The first 7 rows are patterns. Each new row is the sum of 2 different patterns, raised or lowered, with some noise. Before adding, each is slid sideways (what falls off one end comes back at the other), maybe read backwards, and multiplied by a number that may be negative. Names go in the order of the patterns.
Known rows, each followed by the names of its patterns:
[ -5  -6  -3   0  -7 -10   2  -4  10   2   0  17   1   6  -8   2   5  11
  -3   0  -4  -4   7   4  -3  -3   1  -5   7   3   2  -2  15   4  -4   6
  -4   5   9  -7   9]	(1)
[ -3  -2   2  -4  11   1 -10   5   4  -5 -22 -12 -14  -5   2  -3  -2  -4
   4 -11  -8   7  -7   1  10  -3  -3   1  -5  -1  -5   0   5   1   6  -6
  -7  -3  -5  -7  -4]	(3)
[ -1 -10  -5   3  10  -6  -1  -2  -7   5  -5 -10 -12  -8  -5  -7   4   9
  -7  -5   3  17   4  -5 -13  -6  -1  -7  -6   3  12   0   1  11 -11   2
  12  -9   7   1   1]	(2)
[  2  16  -1   5   6  -2  -4   6 -10   7   4  -6  -6   2  -4  -9  -5  -6
   0   3   7   0 -10   1   6 -10  -8  -1 -11  -8 -11  15  -1   4  -2  -7
  -6  -2  -4   7   1]	(0)
[ -6   4  -4   4  -9  -1   4   4  12  12   7   8  16 -14  -4  14  -4   0
   0  -8 -17  14 -15   6  -5  -2  -1  -3  17  -1  -3  -2 -12  -1  -1  11
  18 -17  -4  -2  -3]	(6)
[  0  -6   7  -4  -8  -2  -1  -9   4  -4   0   6   6   4  -7   5   7   5
   2   5  -5   9  -1 -12   8  12  -4  -1   1   0  -6   2  -1  -6  -5   7
  -5   8  -6   1   6]	(5)
[-12  -9  -7   2   1  -2   2   3  -3   2   5   1  -9   3  11   0  -9  -7
   1   7   1  -3   0  10 -10 -11  -2   4 -18   0  -1   2  -9  12   4  12
   9   6  -6   2  -7]	(4)

New rows. What belongs after each?
[ -2  -2  -6 -11   6   7   2  -8  17  -1  -6   2   6 -11  -1  -9 -11  -9
   3  -6  -2   5   7  11  -3  -5  -4   1  -2  -2  -5  -9  -8   1  -6  -8
  -5   5   3  -6  -2]	(2) (4)
[ 12 -22  17   5  -6  -7  12 -10   2  13  -7  -4  -9 -16  -9   5  -1  -5
   8   1   5  -5   8   4   0   4  14 -19 -14  -7  -3  11  -2   7   8  -4
   6   9  -4   6  -4]	(6) (4)
[  0   6   2   1   3  19   0   4  18  -8   8  14 -10  12   6   4   1  -2
   0  10  16  -3   1   6   0  10   3  -9  -8  -4   5  -3   8   6  -1   0
   3  23   8   5  -4]	(1) (2)
[ -2 -13   5   4  11   5  12   5   6   6   0  -3   2  -2   7  -3  -5  11
   3   1  -4   2  13   4  -3  -4   7   2   3   7  -1   4  12  14  14   9
   5   3  -5   2  -2]	(2) (4)
[ 0  5 -5  6  4  6  7  5  5 -1  2  6  6 -5  2  8  2  0  9  5  2  6  9  1
  0 10  3  2  6 -3  3  2 -7  2  5 -4  6  7  7  7  8]	(0) (5)
[ -9  -9  -8  -9  -9  -8  -4  -5  -5  -4  -2  -7 -10 -12  -7   0  -7 -11
  -3  -3  -6  -4  -4  -2 -13  -6  -7  -8  -7  -9  -9  -5 -11  -5  -4  -9
  -5  -5 -12  -5  -6]	(0) (4)
[  5   2   0   1   5   4   5   8   5  -9   5  -4   5   8   7   4   7   3
   2   3 -10   2  -1  -8   3   2   3   6  -3  -4   7   5   3   6   3   2
   6   4   0   2   0]	(1) (0)
[ -5  -5   0  -9  -6  -3 -10 -18   1  -4 -11   7   6 -14   6  -8   5 -11
  -6   7   6   9  -1  -8 -11   0   6  -8 -14  -8   6  -7   4   3   4   5
   6  -7  -6   0  -4]	(3) (5)
[-2 -3 12  3  5  5  4 14 11  1 -7  2  4 10 10 -7 15  7 -7 19  4  6 22  5
 -6  0  4 -1 -8  3  8 23 10  3 -4 16  7  1  1 -5 -7]	(2) (5)
[ -3   3  -8   1   1 -11  -2   0  -4  -9   2   9   4  16   2  -3 -16   4
  -8 -14   1  -5  -3  -1  -4   0  -2 -10   0  -2 -13  -5  -7  -8   2  -8
  -3  -3   0  -4 -12]	(3) (0)
[19 17 14 25  3 10 23 11  8 13  7 -1 19  4 12 10  8 12 12 22 10 12 10  4
 11 13 13 20  6 10  7 11  5 13  7 11  4 14 12 11 17]	(6) (5)
[-13  -8 -21  -5  -2   0 -11  -2   5  -6   3  -6  -1  -4  -9  -4  -5  -7
  -2   3   0   4   0  -7  -2  -7  -2  -3  -1   5  -2  -8   3  -5  -9   2
  -8  -2  -3   5  -6]	(1) (3)
[11  2 10 -4  7  6 -5  3  4  1  5  8  3  4 -4 10  9  3  6  4  8  4  3  1
  6 -2  1  7  4  3  8 14  5 12 14 13 -8  8  2  3  9]	(0) (5)
[-15  -6  -7  -6  -8  -8 -16 -16  -3  -9 -13 -13   6  -3 -15 -11 -17  -2
  -3 -20  -4 -14 -18 -15 -10 -18 -22  -5 -11   5  -5 -12   7 -14 -11 -25
 -11 -13   4 -16 -10]	(1) (4)
[ -5   1  -6  -1   1   4  -4  -8  -3   0  -6  -3  -4  -9  -7 -10  10  -1
   1  -7  -4  -5   3  -4   3   3  -3   7  -7  -2   1  -4  -7  -1  -4  -1
   4  -3  -7   2  -6]	(1) (0)
[  4   2 -16   1   2  -5   0   3  -1   1   3   7   4  -4   3  -3  -3  -6
  -2   5   1  -3  -2  -7  -1   8  -2  10  10  -7   5   1   1  -1  -2   9
  10  21   3  -5  -6]	(3) (2)
[  2  -3  -1  -2   5  -5  -1   1  -1  -7  -5  -8 -12   5  -5  -6  -9   2
  -5 -10  -8 -21  -8   3   4 -10   2   4  -6  -1  -3 -12  -7  -5  -9  -2
  -9 -11   7  -5   5]	(1) (3)
[ -1  -5   1  -4   1  16  -2  -9   6   4   3  -4   9  -5  -1   8   2  -3
   3 -13   6  -2  -6  -2   8  -6   6  10   0  -1  11  -1   4   3 -10  -7
  -4  10  -7  -5 -11]	(1) (5)
[  8   6  -9  17  -7  -9   3   0  -4  17   4 -13  14   9   5  21  17   7
   0   5  -4  17  -1   6   3  -4   2  -9 -17  18   9  -3  -2  -1  -5   6
   4  13   4  -2   3]	(1) (6)
[ -1   4  -9   3   2 -11  -4  -6 -17 -10  -7  -2   4   4  -6  -4   6  -2
 -11  -2  -4  -9  -6 -13  -3  -8   3  -7  -6  -8   0  -7 -16   1  -4   7
   8  -7   8   4  -5]	(1) (2)
[ -6 -10  -6 -15  -8  -5   4  11 -15  -8   2  -5 -14   3  -4  -2 -22 -10
  -7  -2   8   6   2   1  12 -20 -11  12 -10  -2   2 -10 -18   9 -18   2
 -10  -5  -1  -5  14]	(3) (6)
[ -7  -7  -5  -2   7 -32 -21  -5  -9   0  -8  -5 -10 -27  -6  -9  -9  -1
 -12  11 -21   6   1 -12 -15 -11 -25 -10   7 -27 -17 -16 -14 -22 -13  -8
  -4  -6 -14  -4 -14]	(6) (4)
[ -2 -21  15   3 -10  -9 -18  -3  -5  -5  13  -3  -5  -3  -4   3 -22  12
 -11  -9  -8  -6  -5  14  -5 -17  12  10  -2   2   7   3  -9  -4 -10   2
 -11   8  -6   2   2]	(6) (4)
[  5  -1  14  -2  -1   7   1  -8   5   9   1  -5  -3  -1   1   2   8   2
  -3   5  -1   0   7  -1  13 -15  -6   0  -3   4   3   1   9  -5  -4  -9
 -11   0  -4  -3  -3]	(2) (0)
[ 3 -1  1  2 -7  1  4  0 10  8  7 12  9  3  6 -7 12 15 12  1 13 17 -2  4
 13  5 -3  2  4  8  6 15  6  6  8  9  3 -1 12  2  7]	(0) (5)
[ 11  -9 -15 -13   0 -13 -16  -6 -10 -10   1   0 -11  -6  -1  -7  -1 -12
  -6  -7  -5 -10  -5  -1  -5  -7 -10 -12 -16  -4 -15  -9  -4  -6 -10  -8
  -3 -10  -9   6  -3]	(3) (5)
[ 16   4   5   0  -3  -3  -1   5  18  13  12  17   7   3   1  -8  -4  -1
   0   8   7  -2  12   2   0   3   5 -12   3   9   8  -3  -7   9  15  -7
 -13   0   0  -6 -12]	(0) (4)
[25 21 28 21 29  4 16 13 21 21 23 17 23 14 18 14  6 18 13 12 20 16 10 31
 12 11 24 19 16 20 21 18 25 16 12  9 17 27 15 16 26]	(0) (5)
[ -3  -3   7   1  -1   3   1  -1   1   3   2   4  -4   0  -1   1  -5   3
   9   1   3   1  -8   1 -10   3   0   7   1   6   8   9   2  -4   6   5
 -14   1   0   5  -3]	(1) (4)
[ -9  -8   2  -3  -4   1  -7 -15  -8 -12 -14  -8  -5 -10  -6  -9   1   1
 -12  -1  -7  -7 -23  -7 -17  -9   2 -12  -7 -14  -8 -15 -14  -4 -14   0
  -1  -4  -6  -8  -7]	(1) (3)
[ -6   9  -1  11   8   4   4   3   1   6   8   7  -4   6   1  10   2  -3
  -4  -6  12  -9  -5   4  -7  -2   5 -12   1  14   1  -6   9  11   4   0
  -5  -1   5  10   0]	(2) (5)
[  7   1 -10  -5  -8  -2  -6   0  -7   1  -3   2  -4 -19  -2  11  -4   0
 -15 -11  -4  -5 -21  -3   7  -7  -1  14  -4   8  -6   9 -22  -7 -13  -6
 -14   1 -10  -1  12]	(1) (4)
[ -3  -5 -12  -3 -11 -11  -9  -6  -9  -8  -5  -3  -5   0  -5  -9   2  -4
 -18  -3   0 -10 -11  -7  -5  -6  -6 -11 -11  -6  -4 -12  -4  -9  -8  -5
  -7 -11  -4  -6  -8]	(5) (4)
[ -9 -10   4   1   5  -4  17   0   0   9   2   7  18   4   0   2   5   2
  -9  -4   2  19  12  -2  -7  19  12  -2   6   1   0 -17   0   4  -1   7
   6  -1  16   2  -2]	(2) (0)
[-17 -17 -24 -22 -23 -23 -27  -5 -12 -21 -18 -25 -21 -15 -17  -3 -15 -16
 -23 -19 -11 -33  -6 -29 -28 -14 -21 -17  -2 -20 -29   0 -10 -12  -7  -5
 -21 -18 -12 -23 -19]	(6) (5)
[ -8  -7  -2  -7  -9   4   3  12   2  -5  -2   0   3  -4  -3   6  -2  -9
   5  -4 -11   3  -3  -3   2   3  -5 -15  -9 -17  -2   6   2  -3   3   5
   3   3  -1   3  -2]	(3) (2)
[14 30 16 10  9 16 11  7 11 15 33 19 19 18 12 18 38  9 22 26 12 16 -1  6
 18 21  5 11 21  5 28 16  5 12  6 15 23 18 25 13 17]	(1) (2)
[ 10  10  -7   3   1   3   4  -2  -1   4  -4  -4   8   3  -1  13   0   8
   7  -2  -6  -1  -1   3   0   4   1   2  13  -9   2  19  -4 -13   4   2
   5   5  13   3   1]	(0) (5)
[-4 -3  6 -1  1  4 13  8  5 -2  0  2 -2 -5 -5  6  8 -3  4  1 -4 -1 -3 -2
  1 -6  5 -2 -8  2 -7  2  2  1  6  4  0 -3  1 -2  1]	(3) (2)
